There are 9 hidden switches. A switch that is on adds its own fixed numbers to the row, and there is some noise. The rows also spread widely along 15 directions, which tell nothing about the answers.
Known rows, each followed by its switches (1 for on, 0 for off):
[ 1.17 -0.35  0.74  1.36 -1.94 -0.27 -0.87  0.13 -0.27  0.43  0.28  0.54
  0.91 -0.02  0.51  0.22 -0.12 -1.36  0.18 -1.45 -2.59  1.77 -1.15 -4.35
  2.06 -0.37] => 1 0 0 1 0 1 1 1 0
[ 0.03  0.35  2.21  2.48  2.44 -0.50 -0.48  2.28 -1.73  1.14 -0.34  0.98
  3.35  0.42  2.13 -0.19  1.40 -1.53  1.37 -0.43 -0.26  0.57  0.31 -0.02
 -0.36  0.53] => 1 1 0 0 0 1 1 1 1
[ 0.51 -1.02  1.14  2.41 -2.28  0.15 -0.99 -0.72 -0.11 -2.74  0.13 -1.16
 -0.57 -1.60  2.87  1.09  0.86 -0.96 -1.00 -0.76 -3.34 -0.74 -2.01 -2.96
  0.37  1.68] => 1 1 0 0 1 0 0 0 0
[ 2.27 -3.10 -1.26 -0.11 -0.43  1.04  0.71  0.15 -0.29  0.40  0.93 -2.72
  0.65  0.30  3.71 -1.12 -0.03  0.23 -2.33 -1.19  0.94 -0.27  0.60  0.49
  0.17 -2.83] => 1 1 0 0 0 1 0 1 0
[ 1.49 -0.62 -1.44  1.27 -1.13 -0.39  0.14 -0.16 -1.41  0.37  0.21 -0.74
  2.46 -1.73  4.30  0.33  0.23  1.05 -0.13  1.66  1.67  0.31 -0.61 -0.02
 -1.56 -2.67] => 1 0 0 0 1 0 0 0 0
[ 0.30 -1.04  0.13 -0.51 -0.27  2.45 -1.39  0.85 -1.65  1.64  1.07  0.51
  0.33  0.19 -1.06 -1.29  0.26 -1.49  0.32 -0.03  1.02  1.77 -0.09  1.65
  0.77 -0.11] => 1 0 1 0 1 1 1 1 1
[-0.06 -1.43  0.08 -1.33  1.30  0.50 -0.80  1.89 -0.13  0.53 -2.36  1.12
  0.14  1.21  0.49  0.47  1.15 -1.88  2.41  0.47  0.59 -1.07  0.00 -0.49
 -3.38  3.55] => 0 1 0 0 1 1 0 0 0
[ 0.61  1.50  2.21 -2.14  1.54 -1.98  0.44  0.35  1.15  0.65  0.08  0.78
 -1.80 -0.34  1.43 -0.10  2.29 -0.44  1.74  1.02 -1.00  0.05  1.33 -0.26
  0.78 -1.05] => 1 0 0 0 1 1 0 0 0
[ 1.55 -3.30  1.24  0.37 -0.94  1.46 -1.17  0.72 -0.01  2.20  2.05 -2.03
  0.59 -1.92  2.27 -1.95  1.22 -0.78 -0.19 -0.21 -0.08  1.42 -0.75 -2.53
  0.82 -2.23] => 1 0 1 1 0 1 1 1 0
[-1.36  0.61 -2.10 -4.20 -1.02 -1.70  1.04 -0.60  0.14 -0.34 -1.43 -0.67
 -1.99 -0.78  0.20  1.33 -0.46 -0.34  0.53  1.07  0.62  1.78  1.52 -0.38
 -1.24 -0.18] => 0 0 0 1 1 0 1 0 1
[-0.04 -0.63  1.70  0.52  1.19  2.89 -1.36  1.46 -2.08 -0.63  1.68 -0.46
 -0.33 -0.57  1.64 -0.75  0.43 -0.04  0.77 -2.46 -0.36 -0.28  0.21 -0.22
 -0.64  0.90] => 1 1 0 0 1 1 1 1 1
[ 0.07 -1.45 -0.25  2.86  0.15 -0.54 -1.05  0.64  0.41 -0.70 -0.30  2.06
 -1.59 -0.71  0.69 -0.44 -0.66  1.02 -0.57 -0.59 -0.55  0.55 -2.04 -1.07
  0.60  3.35] => 0 0 0 1 0 1 0 0 1
[-1.39 -2.34  0.02  0.22 -1.23  2.42 -1.71  2.77  2.09  0.13 -1.49 -0.25
  0.01  0.45  0.81 -0.37 -0.21  0.25  2.02  0.14 -1.10 -0.12  0.83 -2.07
  0.20  2.05] => 0 1 0 0 1 1 0 0 1
[ 1.01 -1.71 -1.15  0.36 -1.54 -1.01  0.74 -0.27  0.14  0.50 -0.41 -0.03
 -0.23 -0.80  1.77  0.70  0.70  0.28  0.20  1.38 -0.26  0.72  0.14 -0.56
  1.31 -1.92] => 1 0 0 1 1 0 1 1 0
[-0.55 -1.95 -2.64 -1.88 -3.14  1.06  0.39  0.66 -0.35  0.63 -1.70 -2.07
  1.10 -0.77 -0.50  0.52  0.07 -1.15  0.58  1.65  0.49  1.10  0.11 -1.81
 -0.13 -0.62] => 1 0 0 0 0 1 0 1 1
[-0.54 -0.66  0.29 -0.36 -0.47  0.16 -0.97  0.15 -0.74  0.09  1.36 -1.21
  0.12 -0.59  4.40 -0.32  1.15  0.83  0.75  0.09 -0.77  0.72  1.03  0.01
 -0.08 -1.21] => 0 0 1 1 1 0 0 1 0
[ 1.20  1.47  1.66 -0.97 -0.59  0.36  0.16 -1.65  0.45  0.20  1.06  0.08
 -0.85  1.27 -0.29  1.13  0.03 -2.73 -1.09  0.16  1.41  0.41 -1.33  1.87
 -1.43  0.68] => 1 0 1 0 1 1 0 1 1
[ 0.06  1.67  0.42 -1.59 -0.16  0.53 -0.03  0.25 -1.52  0.95 -0.53  0.41
  1.39 -0.10 -0.08  2.23  0.40 -2.08  1.18  0.92  3.43  0.05 -0.15  1.59
 -2.48 -0.04] => 0 1 0 1 1 1 0 0 0
[ 0.94 -0.46  0.11 -1.95 -0.59  0.00 -0.26 -0.43  0.26  0.76 -0.03  1.18
 -2.19 -0.90 -2.40 -1.84  0.17 -1.93  0.37 -0.27 -0.21  1.27 -0.98 -1.01
  0.98  0.79] => 1 0 1 0 1 0 0 0 0
[ 2.36 -0.38  1.29 -1.51 -1.77  1.14  0.27 -2.14 -0.36 -0.50  1.52  1.08
 -2.86 -0.69 -1.92  0.85  1.26 -1.72  1.16  0.94  0.35 -0.59 -1.93 -0.87
  0.28 -0.44] => 0 0 0 0 1 0 0 1 1
[-0.88  0.17  1.22 -1.38  0.53  1.06  0.01 -0.87  1.46  0.45  1.01 -0.48
  0.67  1.12  2.23  2.29 -0.17 -0.98 -0.02 -0.58 -0.60 -0.68  0.69  1.02
 -0.13  0.41] => 1 0 1 0 0 0 0 0 0
[ 0.77 -1.49 -0.97 -1.43 -0.58  3.11 -1.66 -0.56 -0.82 -0.50  1.01  1.08
 -1.36  1.33  0.52  0.66  0.30  0.15  1.98 -1.39 -1.82 -0.76 -0.27 -1.38
 -0.52  1.49] => 1 0 0 0 1 0 0 1 0
[ 1.79 -3.13 -1.47 -0.44 -1.95 -3.14  3.10 -0.68  1.51  1.07 -3.13  1.79
 -0.63 -0.33 -1.24  1.51 -0.48 -1.73  1.19  0.46 -0.67  0.23  0.10 -3.09
  3.00 -0.48] => 0 1 0 1 1 0 0 1 0
[-0.17  0.40  0.05 -4.52 -1.42  1.94 -0.29  0.93  0.41 -1.37  0.60 -1.97
 -3.11  0.82 -0.44 -3.05 -0.29 -0.70 -0.62 -1.84 -0.28  0.71  1.84  0.41
  0.71 -1.44] => 0 0 0 0 1 0 0 0 1
[-0.29  1.19  0.12  0.87 -2.52  3.24 -1.75  1.75 -1.04 -1.30  0.40 -0.88
  1.51  0.49  1.13  0.49 -0.96  0.26  0.39 -0.38  0.62 -0.34 -0.73 -1.52
 -1.65 -0.68] => 1 0 0 0 0 1 1 0 1
[ 3.50 -2.01  3.47  0.64  1.30  0.96 -1.15  1.79  1.58  0.85  0.68  2.35
 -0.86  1.47  1.75 -1.07  1.76 -0.73  3.40 -0.24 -0.82 -1.93 -0.61 -2.73
 -0.57 -0.52] => 1 0 1 0 1 1 1 0 1
[-0.67  2.18 -0.35  2.33 -1.25 -1.91 -0.56 -1.14  0.38 -1.10 -0.10  0.55
 -0.81 -0.72  1.48  1.81  0.11  0.71 -0.84  1.59 -0.47  1.38 -2.11 -0.79
 -1.29  2.24] => 1 0 0 1 0 1 0 1 1
[ 1.06 -3.43 -1.92  0.11  0.11 -0.16  1.86  0.92 -1.94  1.41 -1.29  1.32
  1.18  0.07  1.20  1.94  0.40  0.34  2.09 -0.09  1.24 -1.13  1.92  1.40
  2.81 -1.89] => 1 1 1 1 1 1 0 1 0
[-0.29 -1.21  0.20  2.39  0.52 -2.25 -0.87  0.11  1.51  1.78 -0.26  2.67
 -1.97 -1.94 -0.38 -1.41 -1.23  0.46 -0.66 -0.26 -1.11  3.50 -2.02 -2.70
  0.91  3.65] => 0 0 0 1 1 1 1 1 0
[-1.33  2.87 -0.10  0.71  0.89  3.03 -1.84 -0.49  0.93 -0.17  2.23  1.29
  0.60  2.59  1.92  2.15 -3.27  1.90 -1.47 -2.38  0.77  0.24  0.04  2.43
 -1.38  1.89] => 1 0 0 0 0 1 0 0 0
[-1.03  1.44  0.55 -0.32 -0.81  0.83 -0.35  1.07  0.44 -0.71 -0.44  0.43
  0.67  2.56  1.99  1.89 -0.32 -0.18  0.22 -0.07 -0.07 -0.90  1.69  2.51
  0.59 -0.36] => 0 0 0 0 1 1 0 0 0

New rows. What belongs after each?
[ 2.18  1.14  1.21  0.67 -2.29  1.79 -0.54 -2.68 -0.94 -0.22  2.64 -0.08
 -0.24  1.64 -0.15  1.03 -0.91 -2.82 -3.49 -0.73  1.80  0.59 -2.28  3.51
  0.26 -0.91] => 0 0 1 0 1 1 0 1 0
[ 1.84  0.92  3.22  1.12 -0.03 -0.48  1.36 -1.25  2.85  0.00  1.85  0.79
 -1.12 -0.58  1.61  0.78 -1.39  0.56  0.41 -2.36 -1.57 -0.01 -0.14 -3.41
  2.20 -1.52] => 1 1 0 0 1 0 0 1 1
[-0.24  3.89 -1.68 -2.38 -3.76  2.44 -3.13  0.17 -2.06 -0.77  0.63  0.40
  0.00  2.46 -1.21 -0.91 -0.66 -0.60  0.90 -0.23 -0.71  2.59  0.17 -1.40
 -0.72 -0.88] => 0 0 0 0 1 1 0 1 0
[ 0.84 -0.78  1.14  0.10  0.21  2.48 -1.32 -0.15 -0.07  2.26  2.05 -1.33
  2.96 -0.28  3.33  1.81  1.66 -0.74  1.62  2.09  1.57  0.10 -0.69 -0.23
 -2.84 -1.14] => 1 0 0 0 0 1 0 1 1
[ 0.01 -4.26 -1.01 -0.58 -1.19  3.93 -1.58  3.02  0.22 -1.22 -0.43 -0.97
 -1.11  1.92  0.98 -2.97 -0.48  0.12 -0.28 -2.73 -2.20 -0.44  1.63  0.36
  2.24  0.34] => 1 0 0 0 1 0 1 0 1
[-0.08 -0.16 -0.58  1.60 -3.04  0.97 -3.05  0.29 -4.20 -2.73  0.45 -1.70
  0.73 -1.31  3.24  0.62  1.41 -1.11 -0.32 -0.03 -1.99  1.05 -1.76 -1.68
 -1.30  1.01] => 1 0 1 1 1 1 1 0 1
[ 0.30  0.29  3.79  0.15  0.21  2.80 -0.96  0.21  0.21  0.65  0.84  0.92
 -1.39 -0.69 -2.81  1.20  2.34 -3.53  1.18  2.80  3.70 -1.81 -2.46  3.47
 -2.30  2.49] => 0 1 1 0 1 1 0 0 1
[ 0.94  0.26  0.01  0.11  0.09  0.39 -0.02  1.02  1.97  1.66  0.05  1.56
  0.15  1.22  0.61 -1.60 -1.02  0.80  1.21  1.05  2.28  0.98  0.01  0.21
 -1.46 -0.73] => 0 0 0 0 1 0 0 1 1
[ 0.99 -1.47  0.67  0.64 -0.75 -0.32  0.24 -0.18  0.28  1.80 -0.56 -1.22
  3.08 -0.39  1.50  0.84  1.33 -3.24 -0.19  2.55  1.18  1.18 -1.43 -0.21
 -2.22 -0.48] => 1 0 0 0 0 0 1 1 1
[-0.82 -0.37  1.39 -3.70 -0.35  1.51  0.81  0.23 -1.04  0.37  0.05 -1.93
  0.42 -1.38 -0.04  1.09  0.26 -2.95  1.18 -2.03  0.39  0.30  0.86 -0.43
 -0.03  0.11] => 1 0 0 1 1 0 0 0 1
[-0.37  2.50  0.63 -0.67 -3.66  2.61 -1.30  1.91  0.44 -3.91 -0.83 -1.77
 -4.03  1.19 -0.56 -1.04  0.34  0.26  0.21 -0.02 -0.19 -1.89 -0.80 -1.92
 -3.33  1.10] => 1 1 0 0 1 1 1 1 0
[-0.84  0.62 -2.21 -2.77  1.26 -1.13  0.02 -0.72 -0.58  1.40  0.06  1.19
  0.84  0.51  0.97  2.21  1.34  0.53  1.68  2.81 -0.30  1.60  2.58  1.95
  1.03 -2.05] => 1 0 0 0 0 0 1 0 1
[-3.55  0.83  0.42  0.80 -0.84  2.20 -1.82  1.95 -0.58  0.49 -0.10 -1.23
  2.02 -2.10  2.05  1.20 -0.17  1.18  2.41  0.03 -0.91  1.06  0.82 -2.51
 -0.85  1.94] => 1 1 0 0 1 1 0 1 0
[-0.70  1.15  2.43 -4.73  0.76  1.93 -0.80 -0.18  1.95  2.07  0.83 -2.36
  3.36  2.55  2.42  2.11  1.17 -3.99  1.63 -0.37 -1.10  0.95  2.19 -0.29
 -1.71 -0.88] => 1 0 0 0 0 0 0 0 1
[-0.65  0.21  0.00 -2.41 -0.85  1.43 -0.90  1.40 -0.20  0.18 -0.47  1.49
 -0.12  1.08  0.06  0.84  0.50 -0.04  4.07  1.09 -0.37 -0.31  1.85 -1.26
 -0.15 -0.98] => 0 0 1 0 1 0 1 0 1
[-0.72 -2.51  3.07  0.01 -0.60  1.14  1.42  0.39  0.92 -1.04 -0.16  0.50
 -3.07 -2.55 -0.49  3.13  3.10 -0.73  2.44  1.87  0.44 -4.21 -0.45  1.68
  2.18  1.06] => 0 0 0 1 1 0 0 0 0
[-0.96 -0.51 -1.26 -1.06  0.64 -0.81  1.85  0.11 -3.14  1.82 -0.04  1.09
  2.74 -1.17  0.31  1.32 -1.65 -0.42  0.80 -2.27  0.85  1.85  1.76 -0.23
  2.50 -1.73] => 0 0 0 1 0 0 1 1 0
[-0.64 -0.60  1.37  0.68 -1.74 -1.35  0.91 -0.47  1.02  0.76 -1.25 -1.51
  1.70 -1.58  2.53  3.57  1.73 -2.04  0.84  3.26  0.24 -0.40 -0.50 -1.00
 -1.41  0.35] => 0 1 0 0 1 1 0 1 0
[ 0.97  3.19  1.40 -2.50  0.40  2.66 -0.95  2.24 -0.76 -0.08  0.78 -0.82
  1.60  3.06  1.76 -0.67 -0.21 -0.58  1.35 -2.86  1.56 -0.73  1.97 -0.09
 -1.84 -2.74] => 1 1 0 1 0 1 0 0 0
[ 0.18 -1.18 -0.79  0.96 -2.96  2.54 -2.05 -1.78  1.15 -1.41  0.14  0.34
 -1.49  1.92 -0.87  2.69 -1.60 -2.00 -2.09 -0.95 -0.78 -0.20 -2.90 -0.48
 -0.77  4.26] => 0 1 1 1 0 1 0 0 0
[-1.49  2.29  0.46 -0.60 -0.07  0.49  0.49  0.38  2.20  1.79  0.87  0.45
 -0.96 -0.98 -0.48  0.38 -1.35  1.94  0.46  1.71  3.03  1.66  1.32  1.66
  0.40 -1.24] => 0 1 0 0 1 1 0 1 1
[ 1.80 -0.34  0.77 -3.23  0.23  0.54 -1.28 -2.80  1.92  0.69  1.96 -0.06
 -2.47  1.26  0.75  1.78  1.44 -1.82 -0.44  1.04 -1.20  1.24  0.24  0.61
  0.35 -0.31] => 0 1 0 0 1 1 0 0 1
[ 0.94 -0.53  2.33  0.24 -0.83  2.40 -0.50  1.16  0.38  1.89  1.33  0.89
 -0.74 -0.62 -2.14 -1.13  0.62 -1.46  0.55  1.17  2.55  0.27 -1.05  1.18
  0.60 -1.10] => 0 0 0 0 1 1 1 1 0
[ 0.86 -3.89 -0.14  0.91  0.68  2.72 -0.26  1.08  0.27  1.60  1.41 -0.09
  2.95  1.47  3.51  0.03 -0.40  0.71  1.26 -2.29 -1.63 -0.23  1.84 -0.61
  3.03 -1.89] => 1 0 0 0 0 0 0 1 1
[ 2.01  0.96  0.78 -3.19 -0.83  1.20 -0.49  0.40  0.89  0.23  0.81 -0.56
 -1.27  0.78  1.32 -0.37  1.09  0.04  2.02  0.79  0.58 -0.28  0.91 -1.43
 -1.16 -2.95] => 1 0 0 0 1 1 0 0 1
[-2.59  2.49  0.92 -0.83 -0.34  2.25 -0.83  0.68  2.93  1.65  0.69  1.38
  0.14  1.16 -0.17  4.25 -0.65  1.37  2.46  2.42  1.90 -0.66  1.27  1.48
 -0.71  0.06] => 1 0 1 1 0 1 1 0 0
[ 0.49 -0.96  1.02 -0.98 -2.99  0.87  0.12  1.23  0.94 -1.71 -1.18 -1.45
 -1.81  0.05  0.66  0.13  0.57 -1.11  0.70  0.00 -0.63 -1.83  0.12 -2.16
  0.11 -0.43] => 0 1 1 0 1 1 0 0 0
[ 0.44  3.16  0.21  2.24 -0.79  1.13 -0.98  0.64 -0.54 -0.11  1.25  0.50
  2.81  1.42  3.22 -0.03 -3.70  1.14 -0.73 -3.72  0.75  1.76 -0.07 -1.96
 -1.82 -1.04] => 1 1 0 1 1 0 1 1 0
[-1.29  1.25  3.55 -0.04 -0.76  2.11 -0.63  1.29  3.38  0.59  1.36 -0.60
 -1.13  1.24  1.51  0.53  0.81  0.24  1.17  1.89  1.14 -0.96  0.93  2.19
 -0.07 -0.58] => 0 0 1 0 1 1 0 1 1
[ 1.43  2.62  0.82 -1.79  0.01  0.93 -0.68  0.74  1.48  0.84  0.69  2.02
 -0.04  3.74  0.68 -0.48  0.03  0.38  2.63 -0.13  0.01  0.03  2.09 -0.45
  0.07 -2.77] => 0 1 0 0 1 0 0 1 0
[-1.12 -1.15 -0.55 -0.69  1.44  0.08  0.34  0.41  0.77  1.20 -1.34  0.74
 -0.10  0.68  0.77  2.38  0.95 -0.66  0.14  2.47  2.11 -0.74  1.02  4.76
 -0.67  1.72] => 0 1 0 0 1 1 0 0 0
[ 2.99 -1.17 -2.05  1.63 -1.91  2.19 -0.88  1.06 -0.74 -0.44 -1.10  0.96
  0.94  1.90 -0.39  0.61 -0.15 -0.55  0.46  1.24  3.17 -1.35 -2.15  0.26
 -2.53 -0.20] => 1 1 0 1 0 1 0 0 1
[ 1.38 -0.64  0.17  1.16 -1.38 -0.96 -0.18 -1.87  0.32  0.96  0.44  0.75
  0.97  1.47  0.89  1.24 -0.42 -2.50 -2.49 -0.04 -0.86  1.98 -0.99  1.40
  2.17 -0.02] => 0 0 0 0 1 1 0 1 0
[ 0.80 -1.04  0.01 -3.14 -0.74  1.87 -0.28 -0.55  2.94  1.57  0.73 -1.20
 -1.17  0.94 -0.01 -0.94 -1.67 -1.49 -1.52 -1.07  0.68  1.66  0.16 -0.41
 -1.03 -0.45] => 1 0 0 0 1 0 1 0 0
[-0.35 -1.83  1.62  1.08  2.33  1.31 -0.90  0.36 -1.05  2.68  0.72 -0.39
  3.90 -0.18  0.94  0.55 -0.44 -3.84 -1.69 -1.45  1.17  1.96 -0.68  2.19
 -0.50  2.03] => 1 1 1 0 0 1 1 0 1
[-0.29 -2.00  0.32 -3.20  2.33  0.82  0.90  0.45  0.80  2.15 -0.64  1.04
 -1.22 -0.49 -0.16  0.18  0.34 -0.83  2.79  0.31  2.30 -0.78  0.04 -0.17
 -3.71  2.73] => 0 0 0 0 1 0 0 1 0
[-0.81 -1.00  1.90  2.76 -1.93  2.10 -0.55 -0.42 -0.32 -1.07  1.70 -0.90
  0.72 -0.51  2.54  2.34  0.14 -0.33 -0.76 -1.56 -1.61 -0.69  0.05  0.81
  3.57 -0.30] => 0 1 0 1 1 0 0 1 0
[-1.37  0.61  0.57  3.13 -0.24  1.58  0.81  1.31  0.47  1.20  0.18  1.27
  1.35 -1.17 -0.52  1.95 -1.22  1.56  0.44  1.69  3.87 -1.01 -0.60  2.25
  0.21 -0.09] => 0 1 0 0 0 1 0 1 0
[-0.26 -0.50 -1.56 -0.84 -0.72 -0.79  2.59  2.70 -2.20  0.59 -1.74 -1.68
  1.34 -1.40  1.48 -0.91  0.15  0.86  0.61  1.58  3.95 -0.07  2.71  2.32
  0.07 -4.54] => 1 1 1 0 1 1 1 1 1
[ 0.70 -3.29 -0.09 -2.39  1.37  2.50  0.36  2.37  0.55 -0.29 -0.56 -0.64
 -1.90  1.88  1.48 -0.52  2.04  0.18  1.80  0.86  1.70 -3.54  1.63  2.77
 -1.53 -0.08] => 1 0 1 0 0 1 0 0 1
[-0.05 -1.56 -0.04  1.27  0.78 -1.35 -0.06  3.07 -0.83  0.89 -1.88  0.83
  0.36 -1.56  1.46 -3.15 -0.07  0.05  0.57  0.59  2.83  0.65 -0.82  0.17
 -2.62  1.17] => 0 0 1 1 1 0 1 0 0
[ 2.04 -0.40 -0.38  1.26 -2.13 -0.79  0.32  0.97 -0.60 -0.50 -0.99  1.25
  0.09 -0.01 -1.02 -2.86 -0.64 -0.88  0.64 -1.02 -0.82  0.95 -1.55 -3.98
  1.09 -0.54] => 1 0 1 0 0 0 0 1 1
[-0.96 -0.94  3.05 -0.13 -0.78  1.86 -0.35 -0.03  1.73  1.65  1.73 -2.14
  0.83 -1.36  2.50  0.94  0.10 -1.39  0.09 -0.68 -0.52  0.50  0.07 -0.90
  0.58  0.04] => 1 0 1 0 1 1 0 1 0
[ 0.02  0.46 -0.99 -1.17 -1.64  1.54 -1.07 -0.29  2.02  1.61 -0.71 -0.13
  1.69  2.79  0.08  2.41 -0.87 -1.66  0.54  0.21  0.05  1.23  0.02 -1.49
 -1.47  0.93] => 1 1 0 1 0 1 0 1 0
[ 0.48  2.32  0.78 -0.25 -2.11 -0.23 -0.91  0.41 -0.08  1.08  0.12  0.32
 -0.10 -0.21 -2.34 -1.95  0.95 -2.07 -0.31  1.93  1.01  2.38 -1.40 -0.75
  0.34 -0.85] => 0 0 0 0 0 1 0 1 0
[ 0.00  0.81  0.78  0.72 -1.12 -0.35  1.58 -2.18 -0.34 -1.07  0.58  0.49
 -0.58 -1.44  0.93  4.86 -0.47 -0.27 -0.85  0.24  0.47 -1.33 -0.80  1.55
  1.48  0.16] => 1 0 0 0 1 1 0 0 0
[ 0.58 -4.57  1.24 -1.57 -0.59  3.77  0.79  0.99  3.42  0.65  1.51 -2.89
 -2.38 -1.45  1.41 -0.90 -1.03  0.89 -0.43 -2.06  0.68 -2.22  0.72 -1.88
  1.17 -1.19] => 1 1 1 0 0 1 0 0 0
[-0.02 -0.38 -1.65 -0.11 -1.61  0.33  0.67 -1.13 -0.51 -0.38 -0.29  0.23
  0.42  0.25  0.01  3.23 -0.19 -0.49 -1.13  1.21  0.44 -0.43 -0.24  1.95
  1.55 -0.44] => 1 0 0 0 0 1 0 0 0
[ 0.85 -1.05  0.56 -0.64  0.37 -0.30  0.08 -0.56 -0.33 -0.57  0.47 -0.02
 -1.97 -0.89  1.45  0.03  0.19 -0.40 -0.39 -0.19  0.56 -0.20 -0.50 -0.02
 -0.62  0.73] => 0 1 1 0 1 1 0 0 1
[ 2.48  0.65  0.63 -1.70  0.35 -0.44  0.48 -0.41 -0.22 -0.57 -0.55  0.93
 -0.13  3.24  1.55  0.60 -1.11 -2.36 -0.55 -2.31  0.86 -0.90  0.01  0.16
 -2.25  0.12] => 0 1 1 0 1 1 0 0 0
[-1.10 -1.40  1.29 -0.17 -0.29 -1.42  0.47 -0.85  0.81  0.82 -1.07  0.04
  0.35 -0.04  0.95  4.00  0.73 -3.25 -0.47  0.77 -0.77  0.53  0.25  1.25
  1.16  2.00] => 0 1 1 1 1 1 1 0 0
[-1.69 -3.81  1.11  0.26  0.04  1.49  1.46  0.40  2.77  1.62 -0.13 -0.54
  0.11 -2.19  1.34  1.92 -1.43  0.47  1.26 -0.10  0.84 -0.66  0.13 -0.82
  0.14  2.00] => 0 0 0 0 1 0 0 1 1
[-0.72 -2.87  1.29  1.11  2.59 -0.66  0.61  1.83 -0.31  1.27 -0.90  0.60
  2.30 -0.08  2.71 -0.16  0.21 -1.55  0.56 -1.31  0.79 -0.31  0.35  1.53
 -0.24  2.08] => 0 0 1 1 0 0 0 0 1
[ 1.31 -0.89 -0.15 -0.41  0.58  0.31  0.21  2.29 -0.20  0.31 -1.57  2.09
  0.16  1.88 -0.99 -0.41  0.60 -0.90  1.63  0.28  0.60 -0.83  0.47  0.18
  0.22 -0.20] => 1 0 0 0 0 1 1 0 1
[-0.02 -1.13  1.17  0.55  0.75  0.77 -0.76  0.71  1.02  1.25  0.59  0.52
  0.96  0.54  1.67  1.23 -0.37 -0.71  0.14 -0.17  0.77  0.54 -0.37  0.05
 -0.83  0.81] => 0 0 0 1 0 1 1 0 1
[ 0.64 -0.42  0.75  1.06 -1.30  0.51 -1.51 -1.35  3.65  1.51  0.80  0.70
 -0.05  3.14  0.87  1.23 -0.08 -1.73 -1.85  1.79 -0.96  2.06 -0.52  2.45
  1.67  0.68] => 0 0 0 0 1 1 0 1 1
[ 0.38 -2.18 -0.42  0.23 -1.68  0.72  0.41  2.90 -1.74 -1.51 -0.71 -1.05
 -1.29 -1.46  0.51 -4.57  0.48  0.70  0.58 -1.76 -0.75 -0.61  0.08 -3.01
  1.44 -1.10] => 0 0 0 0 0 0 0 1 0
[-0.01 -2.05  0.65  1.06  0.82  0.39  0.28  1.54 -0.29  1.21 -0.36 -0.27
  1.06 -1.96  2.21 -0.03  0.49  0.14  0.82  0.42  1.55 -0.68  0.19  0.43
 -0.04 -0.16] => 1 1 1 0 1 1 0 0 0
[ 0.27  0.63  0.26 -0.08  2.08 -1.35  1.03  0.37 -0.29  1.38 -1.01  2.27
 -0.01 -1.34 -0.20  0.01  0.34 -0.37  2.26  1.59  2.72  0.42 -1.35  0.10
 -3.73  2.41] => 1 0 0 0 1 0 0 1 1
